All groups share one centre, and each spreads out both ways along 12 directions, with some noise.
Known rows, each followed by its group:
[-28  11 -26  -7  30  -5 -22  53   1 -48  28  32   8 -31 -10 -11  50]
k_673
[ 42 -59  47  19   2  -9  35 -23  60 -32 -30 -46 -15  23 -13 -35  11]
k_673
[ 27  38  30  45  10 -14  37  11  16  43 -32  17  13  67 -34  30   1]
k_148
[ -5  -4  -7 -63 -11  63  47  10  26  -1  23 -33  15  28 -18  18   5]
k_646
[ 38   2 -38  -6  -6 -22 -38  -4   7  17  22  22  16  74 -16 -66 -33]
k_120
[  3 -25 -36 -13   0  23  65   9 -15 -75  10  14   3  20  13  14 -60]
k_646
[-17 -10   6 -30 -12  21 -19  52 -24   7  -6  -5   2   1  16  51 -23]
k_931
[ -2 -48 -47 -39  12 -20  21   3  12  41  11 -34  35  -3  72 -29 -19]
k_120
[-18  17   4  -8  68  55  11   0  18  16  61 -33  27 -35 -75  23 -16]
k_148
[-13 -35 -55 -37   4  -4  -1 -46  -7 -15   4   9  38  27  -8  46  49]
k_673
[-42  -6 -48  -6  27  22  40  45  -1 -15  -2 -24  11 -17   0  16 -14]
k_148
[ 50  66   0  26 -49 -22  61 -30  32 -55 -60 -12 -16 -37   7   8  14]
k_737
[-19   4   8 -39  20   2   3 -14   0 -59  23  49  11  -1 -18  63  24]
k_673
[-36  19  49 -17   2  15  40   9  11  34   1  -6   0  52   0  17 -56]
k_148
[-53  24  -8 -61 -27  12  13 -72 -16  12  11  33 -30 -18   5  28 -22]
k_673
[ 38 -57 -53 -36  -9  25  63 -33  37   9 -40  24   2  27 -43  38  14]
k_646
[ 12 -48 -24  -3   9 -10  40 -35   7 -13 -16  10 -14   9  -2 -23 -56]
k_646
[ -7 -25  24 -61 -16  21  74  11  42  12 -24  10 -19  28  14  22 -15]
k_737
[ 44 -39 -27 -18 -31  24  16 -18 -16  44  -7  49 -11  38  17  -4   2]
k_673
[-16 -28 -27  19  28 -43  11 -77   1  11 -14 -31  16 -58  25  14  14]
k_737
[-46 -39  35  48  34   5  37  -6  16 -36 -38 -43 -12  17 -51  38   4]
k_673
[  0  -3  18  10  31 -29  27 -41  28  17  -6   2   5 -53  11   7  44]
k_646
[ 22  78  -8 -15 -13  22   0  31   5  17   3 -14  24   5 -48  56 -29]
k_120
[  7  10 -18 -66 -38 -11  12 -22  10 -57   5   5   0  22  25  18 -58]
k_931
[  8  18 -16  20 -15   3 -78 -38 -27  17   0 -28   3   4 -62  11 -15]
k_931
[ 61  13   9  41 -28  36  28  -8 -13 -29 -14  14   3   3 -11  31  70]
k_148
[-26 -31 -51   2 -11  21  70 -65 -33 -15   9  21 -14  23  55 -28 -29]
k_120
[-33  -2   5 -81  45 -33  38 -45  58 -29  46  37  10  -5  -3 -17 -50]
k_148
[-67 -15  30 -45 -29  24 -31  -8  -8 -57  55 -38 -25  45  32 -51 -22]
k_148
[-15  55 -28   0 -32  54 -31   4 -34  18  10 -11  -6  49 -49  -3 -18]
k_120
[ 46 -23 -12  46   5  19 -48  50 -35 -45  22 -39  44  20  -4   5 -25]
k_646
[  2  12   0 -41  16   7  64  -9  28 -36  23  17  12 -56  27  32  -7]
k_120
[  3  14  36 -15  10 -17   1 -41   8 -15  23   6  42  24  13  77  58]
k_120
[ 30  13  37 -44  24 -32  27 -62  67 -40  65  25   1  16  -5 -72  -2]
k_931
[ 20   8  33  41   4   2   6   0  11  16  13 -13  18  65   5 -25  36]
k_931
[-16  18  25 -87 -29  23  49 -48  45 -44  41  31 -21   2  24  -5  33]
k_646
[ -4  -8  11 -12 -28 -28  38  -5   5  -6 -31  52  -2  95  27  38   2]
k_673
[-32 -13   4 -47  -6 -18  15 -44  17  12   8  23 -11  22  25  -8   8]
k_148
[ -6 -45  23  15  22  -5 -34  43  -6  20 -10  -3   8   8  -6  19  22]
k_737
[-29 -26  16  22  21  25  -8   5  -1  27 -21 -47   5   3 -43  50  40]
k_120
[-13 -50  22 -49  -5  60 -19   3  33  19  16 -33 -15  48 -68 -14  30]
k_737
[-29 -19  31   9  73 -17  49  19  25  29  -4  28  -4   1 -15   5 -43]
k_148
[-22 -43  20  26  53 -76  10 -41   1 -12 -14  28   4  -3  28  13 -48]
k_737
[ -6  19  22 -32 -25 -28  13 -12  15  27  -9  -6  -1  31  46 -10 -39]
k_673
[ 18  -4  27  -9  -5 -29  21  11  18 -11 -33   4   9  14   8  44 -31]
k_673
[-16  19  11 -76 -19  14   9  -3  36 -11  27 -12   6  -2  12   1  38]
k_120
[ 56 -20  -7  10  18   9   3  14  -4  69   3  17  36  16 -15  41 -19]
k_646
[-45 -33 -44   7  41  32  47   2  -1 -11  29 -13  11   2  26 -33  60]
k_673
[ -13   24  -72  -15   11  -24   19   -2   37   -2  -33 -102   34  -57
  -28   29  -11]
k_673
[-42  40 -35 -83  -6   3  43   2  19   1  50  18  40  46  57  12  29]
k_120
[  8 -18 -51  -1  -9 -17  45  33  -1   6 -12   7   3  47  63 -56 -54]
k_120
[  9   4 -71 -10  14   0  63   7  22  15 -31 -26  31 -33  -7  33 -13]
k_148
[ 54  45 -10 -20   1 -46 -25 -59  18   1   9  66   0 -30 -35   9 -18]
k_646
[-48  36 -11  34  43   2  66 -24   6  40 -14  25  -4  15 -26  23  38]
k_148
[-39   8  15  14  29  21 -50  34 -30  19  34 -28  34  39 -22  35  14]
k_931
[-32  -3   9  27  46 -18  50   4  39  61 -35 -49  -3  12 -32 -20 -66]
k_148
[ 26 -80 -31 -48 -17   5  27   4  25 -23 -42 -28  -6 -35   7  32 -29]
k_931
[-28 -24 -38 -43 -16 -24 -46  10  22 -36 -32 -15  -6  -5 -29   1  27]
k_646
[-39  32  11   5  28 -25  31 -16  46  17   6 -26  -2  33 -17 -46  -1]
k_673
[  8   5 -12 -18   7 -38 -27 -25  11  68  21 -17  23 -13  32 -25  -5]
k_737
[ -5 -11  30  25  19  57  32 -29  -8   1  18  46 -38  34 -48 -31   6]
k_646
[ 53  20 -11 -44 -54   8  23 -50  20 -53  11 -10   0 -26  33 -10  24]
k_148
[ 26  19   1   0 -26  60 -19  45 -30 -12  24 -10  19   7 -16  55  24]
k_148
[-44 -44  21 -25  15  43  -2 -59   8 -19  64 -41 -16  -9   6 -67  37]
k_737
[-51   3  47 -26   5  22 -14 -48 -15  65  25  -6 -21 -23  -5  15 -14]
k_931
[  1 -26  20 -14 -28  -4 -18  -7   7  53 -53 -36  -1  15 -15  54  15]
k_120
[  7   7 -16 -33  22 -20  22 -87  47 -50  10  12   5  -1 -60   8 -21]
k_931
[ 13   1 -42  26 -23  24  42  -2  10 -71 -11 -18 -22  -7  -5 -58   6]
k_737
[ 10 -63 -29  -7  12  30 -26  28  -4  -5  -8  43 -11  74 -62 -13  -3]
k_646
[ -6  37 -25 -11 -36 -29 -12 -18   6  39 -16 -22 -20 -12  34 -49 -20]
k_931
[-84   2   8 -27  -6  -7  62 -52   6 -16 -33  36 -35  50   8  25  -9]
k_737
[ -3  -8  26 -48 -35   0   3 -38  13  35  12   5 -14  74  16 -27 -44]
k_737
[-32  39 -52 -13  36  50  20 -22 -22  18  74 -30  35 -31  -4 -11 -30]
k_120
[ 21 -21 -53 -24 -18  16   5 -49   8  -4 -12 -47  -4 -63 -25  -9 -38]
k_148
[  4  39  26  -6 -11   8  18 -61 -22 -57  60  30  20  26  31  16  12]
k_120
[ -8  16 -84 -35 -14  27 -46  -5 -50  83  35 -10  25 -33  14   7 -45]
k_737
[ 20  -3 -15 -29 -43   3 -29 -20 -21 -30  -6  29 -20 -50  24  22  25]
k_646
[-50  40 -58  -3  11  57   4  22 -46  28  28  -9   2 -24 -17  -9 -33]
k_120
[ -7 -44  22  31  19  -4  59  25  56 -38 -56 -54 -37 -53 -22 -37   7]
k_673
[ 26   7  26  39  -1 -66  -6 -78  16 -45 -20  -1 -14 -34   9 -34  14]
k_646
[ 15  -8  71 -48  -7  32  21 -62  43  -5  46 -25  11  31  -7  16  29]
k_737
[-20 -18   4 -31   3 -51  13   9  38 -31 -15 -45  33   9  55  20   1]
k_673
[-31  37  18 -42 -20  35  -5  61  -1  -4  14 -37 -10 -58  24  14  -2]
k_931
[ 65  35  -6 -41 -59  41  17 -22 -16   7  12  -3   9  -3  -5  42 -53]
k_737
[ 65 -29 -15 -10 -33  31  51  24  44   1 -46 -44   8   9 -18  20  37]
k_737
[-35  -5  -2  -4  15  29  15 -62  -8 -30  13   5 -13 -25 -31  13   4]
k_931
[-14 -44 -37  16  68  42  53  32 -14 -15  47   2  50  -9  20  16  36]
k_931
[ 31 -37   1 -29 -15 -14   6  26  35  56 -59 -14  14  24 -19  50 -21]
k_931
[ 13  38 -11  41 -26  16  46  14 -14 -14 -42  32 -10  50 -15  26  29]
k_931
[ 62 -23 -17 -11  20  11   3  -6  22  49  -3  45  25  29 -53  44  29]
k_646

New rows, each followed by its group:
[-22  22 -38  57 -23  12  -8  27 -24   4 -40 -52 -23  -7  -7 -34  19]
k_148
[-68  46  -4  11   5  -8 -47 -11   1  35 -25 -52 -10  -5 -62  15  18]
k_931
[ -2 -45 -65 -59  -8   8  -4  20  29 -28 -16 -55  14   7 -38  -3 -61]
k_646
[-17 -13 -29 -58  17 -34  -4 -19  25  -6 -30  30  -8 -38 -39  21 -43]
k_931
[-12  25  -5 -73  16   5  41  22  44   3  36  11  30  60   2  23 -41]
k_646
[-28 -26 -13 -34  19  25  -4 -12  14  19   0  -3  10  18 -39  28   7]
k_737
[-31 -12 -57 -10  11  -8  44 -21  29 -47 -28  -9   2   0 -15   7  64]
k_673
[ 22  -1   5  32 -42  49  62 -73 -26  10 -26   4 -24 -20  11  21  84]
k_148
[ -3 -29   9   6 -12  53  18 -74 -21  29   8  16 -22  44 -37   9  -9]
k_673
[-15  46   5   7  31 -51 -17  47  25  18 -33 -29  29  10 -44  48 -37]
k_673
[ 32 -39  42  -9  25  51  10  35  18  32  14   9  -6 -45 -32  18  25]
k_931
[-32   0  13 -37 -33   0  -9   1  11 -20   0 -11 -20  46  12 -18  -8]
k_646
[ 65  47   6  -5 -10  37  57 -80  10  39  10  26  17 -12 -33  71  49]
k_148
[ 40 -11  47 -33 -14   4  19 -27  11  14  14   4  14  -6  22  44 -35]
k_737
[ 31  -2 -13  -9 -37 -14  37 -76 -10  51 -36 -13  -3  22  17  25 -64]
k_120
[-22 -43   0  15  14  46  14  17 -31 -28   7 -61  21 -45  13  60 -25]
k_673
[-33 -26 -24  11 -45  56  47  -4  -1 -44 -55 -27 -47  44 -28 -19  48]
k_737
[ 18  40  -7 -15 -54  57  68 -38   1  -8  -4 -43  16  35  11  43  18]
k_148
[ 94 -20   3  15 -20  -2   0  19  35  37 -53 -23 -14 -14 -45 -23 -30]
k_673
[ 10 -17  24 -48   0   4   8 -36  61  -4  -3 -72  16   5 -31  26  -8]
k_931
[  8 -33 -28   2   2 -57 -27  50  23  47 -47  31   6  54  20 -32  33]
k_673
[  0 -29  -1 -68   1  15  20 -14  15 -26  34  18  37  55   6  61  -5]
k_148
[-69 -11 -54 -32  43  30  46 -72 -21   2  44   1  22  11   9  26   1]
k_737
[ 34  -4  -1   8  39  -6  31 -16  38 -56  14  -9  22 -23 -40  17  18]
k_737
[-13  -1 -12  35  14  22   8 -29 -56  24  35  -7  46  64  40  32 -13]
k_931
[-37  11 -15 -11  -7 -18   6 -38  -7 -29   2  47  -2  65   8  12  48]
k_148
[ -5 -24 -23 -11  41   3  36  -6  38 -50   3 -29  30 -14 -31  37  36]
k_673
[ 10  16 -51 -54 -27  -3 -28 -58   5  48   7  -9  17 -25  -9  17  30]
k_148
[ 13 -24 -38 -21  16  68  31 -32   2  15  24   2 -20 -70 -34 -19  10]
k_673
[-16 -30   3 -22  35   9 -15 -25 -24  44  47  57 -16 -58  10 -20 -32]
k_931
[ 18  14 -31 -22 -21   7  12  49  13 -51  -6  19 -14 -33  11 -17  -2]
k_931
[ 36 -28  22 -28 -10   8  38 -17  44  50  -7  10 -48 -54   4 -68 -34]
k_673
[-15  15  -3  -7 -38  18  12  21   0 -36 -19  22 -50  32  -8 -50 -33]
k_737
[ 20  15  -9  30  -5  36 -19 -27   3  -8   4 -61 -23 -53 -59 -39 -25]
k_148
[   6   -4    9  -17    4  -16   24   13   20 -107  -15  -56   41  -40
   12   83    6]
k_673
[-91  14 -51 -27  42 -32   1  10  -5  11  -3  27  -4   3  -2  -4 -16]
k_148
[-15 -47   7 -20  52  10  44 -48  29  18  -3 -17  12 -22 -43  59 -31]
k_673
[  8  -7   5  22 -22 -65 -39  -4  39   8 -53 -63  -5  27 -11 -44  10]
k_673
[-84   1   6 -11   4 -25 -18 -47 -14  51 -34  18 -45   0  -9   2 -19]
k_931
[  3  13  35  -4 -17   1  35 -52 -11   8  12  31 -37 -12  33 -32 -38]
k_646
[-60  20  -1  -9 -17   2  65 -47 -20 -25  -6  11  -5  64  48  19 -14]
k_931
[ -5  28  30 -28 -42  19  52  -2  34 -27 -27 -15 -32 -17  -9   3  13]
k_931
[ 22  31  67  21  -6  13  39 -46  11 -27  33 -25   7   4  40  -4  50]
k_646
[ -4   2  68  26   1   3  -4 -46  -6  11   2 -37  -7 -29  -6  19  -6]
k_120
[ 45  46  -6 -24 -40 -13  36 -31  31 -30 -10  17 -12  20 -14 -14 -65]
k_737
[ -5  14  -9 -14 -18 -28   4 -31   7  61 -17 -15  10  14  31   5  17]
k_737
[ 35  68 -35 -54 -32 -32  46  11  60 -30 -41 -37  40  51 -16  55 -27]
k_931
[ 51  25  44  -3 -18   2 -22  23  21  52  -8 -12  17  34 -26  17   2]
k_931
[ -7  -3   8   5  20   4 -13  -8 -24  -7  14  53  -9  26 -19  17  -5]
k_931
[-27  13 -37  -5   5 -15  32  51  12   4 -20 -13   1 -39  50 -24  17]
k_148
[-64   6   6 -41  29   5   3  13  -9  59  55  24  13  42  56 -16   6]
k_737
[-55 -39 -43 -40  -3  31  12  20 -27 -21  13 -17  -3 -32  41  12  -2]
k_148
[-41  16 -20  21   0   5 -13 -33  -3  31  -5 -84   1 -25   1 -27  23]
k_931
[ 45  13  22 -29 -20  17   2  -4   5 -12  23  36  12  -3  10  24  27]
k_148
[ -8  -7   3   7 -48  51 -30  -9 -38 -60 -23 -10 -47 -27 -42  21   0]
k_931
[ 61 -62 -19   1  -4  40 -10  25 -33  -2 -17  23  13 -21 -27  50 -27]
k_931
[  9 -18  49 -14  -2  16 -33  -9 -22   9  28 -55  17 -17  -2  45 -65]
k_673
[-23 -46  20 -38  14   4   1  -6   1  77  -6  36 -30 -54   9   2 -25]
k_931
[ 11  29  45 -60  -8  11  56 -42  55 -36  47 -32  15   5  23 -10 -11]
k_931
[-21  -5  31 -41 -54  62  14 -31  16  27 -28 -43 -30   8 -20  30  65]
k_737
[ -6 -79 -36 -28   2 -10 -14  -9  14  -9 -23  31 -10  32 -24  -5  53]
k_120
[-15 -48  10 -29  12  19  23  -8  -4 -26   4  -1  28  67  -2  73 -32]
k_931
[  3  66 -21   6  -3  15  12 -15  -4 -22  19 -11  33  27 -29  38  -2]
k_931
[ 14   7  14 -11 -32  -8 -92  13  -3  50 -12 -25  -1 -11 -25  16  42]
k_646
[-23  59  17  -1 -29   1 -33   7  13 -13  10 -99  16   1 -13   0 -34]
k_646
[  8  18 -83 -32  14 -34  22 -16  28 -15 -15   5  32 -23 -14  18  16]
k_148
[-14   5 -21  15 -30   9 -17  -9 -39 -16 -35  -4   8  56 -20  66   8]
k_673
[ 38   0  -5 -55 -53  11 -30 -16  12  12   2 -11  -2   7  -3   5 -38]
k_646
[-20  -2   7  -8 -20   4 -14  29 -25   8 -19   9  -3 -14  21  65  28]
k_120
[-36  25  -6   9 -22   3 -26 -11 -19  66 -37 -22 -28 -30 -12   2  -1]
k_931
[ 54 -17  80  16  29  51   0   3   4  41  49  20  17  23 -41  31  31]
k_931
[ 13  21  52 -25  -2  37  -7 -53   6 -11  60 -47   4 -15 -14  -6 -46]
k_673
[  9 -45 -40  15 -11 -51 -70   3 -16  -4 -47 -28 -10 -48  -5 -13 -48]
k_646
[-23 -10  35 -59 -14 -26 -56   4   1  44  20  11  10  82   5  13 -45]
k_148
[  3  11 -21   4  -4 -11  27  47   0 -37 -35  -5  20  -7   6  65  -5]
k_673
[ -6  -8 -31  49  44  -9  -3 -41  -9 -41  50 -24  37   3  10 -39  37]
k_737
[ -2 -50  -1  -7  27  25  38 -29  38  53 -13 -28 -27 -49 -31 -48 -23]
k_673
[ 11 -39 -39 -87 -28  55  43 -24  41 -82  20   4  -9  12 -22 -10  -8]
k_646
[-13 -16   0   7   4   9  42 -28 -36 -41 -18  57 -15 -67  15  78   4]
k_120
[ 19  24 -44 -40 -28   5 -65  -8 -14  30  18  40  -3 -15  -3 -21  15]
k_673
[ 37  -1 -54 -56 -28  16  60  -6   9  43 -10  30   5 -26  32   2 -28]
k_673
[ 35 -87   4 -40  41 -13 -13  30  37 -12  -4  66 -20 -31 -34  -4  -8]
k_931
[ 46  -2  32 -34 -44  22  36  25  13   4 -23  -3 -21 -29  16  29 -42]
k_737
[ 26 -27   5 -30 -16 -34 -19 -20   8   6 -21  37  13  45  -5  44   1]
k_673
[-16 -17  -5 -21  -2 -11  26 -77  19 -29 -22 -13 -33 -91 -11   3 -33]
k_737
[ -6  15 -48 -11 -14  -6  31 -63   2  -4 -41  17 -25 -26 -29  15 -15]
k_931
[-27  -3 -45   6 -49 -14 -12  21 -21  35 -60 -46  -7  54  27   4 -16]
k_148
[  6  34  24   9   1  -9 -14  26   8  -1  24  25   1  61   2 -37  13]
k_673
[ 16  29  -4 -63 -57  -4   0  20  17 -17 -28   4 -32 -35   9   1 -47]
k_931
[-52  66 -10 -38   3 -12 -30 -70 -10  30  10  23 -21 -31 -66  32 -48]
k_931
[-59 -63 -23 -40  -5  21   5  12 -15 -35   3 -14   6  52  23  16  -3]
k_148
[-69 -36  29  23  29  38   6  -7 -29  14  10  13 -32 -16   5   0  31]
k_931
[ 49  22  -1  29 -21   7  65 -44   5 -96 -11  -1  -9 -31  -1  16 -28]
k_737
[-18 -26  15   5 -18 -16   2  14  13 -33 -10 -38 -36 -14  37 -75 -21]
k_148
[ -1  25  27   0 -21 -40 -50 -22 -16  58 -30  35 -22 -10  -4  22  49]
k_646
[-14 -23  10   7  -3  16 -12  10 -15 -34  32 -41  20  60  35 -15   3]
k_931
[-25 -22 -13 -48  29  50  36  18   3  20  61  -3  21 -31  30  20   9]
k_737
[ 13 -47 -84   7  19   7 -17  -1   9  55 -35 -17  21  -9 -55   9  34]
k_673
[  6  -5   3 -28   6  24  24  45 -10 -33  34  53  10   5  18  27 -18]
k_931
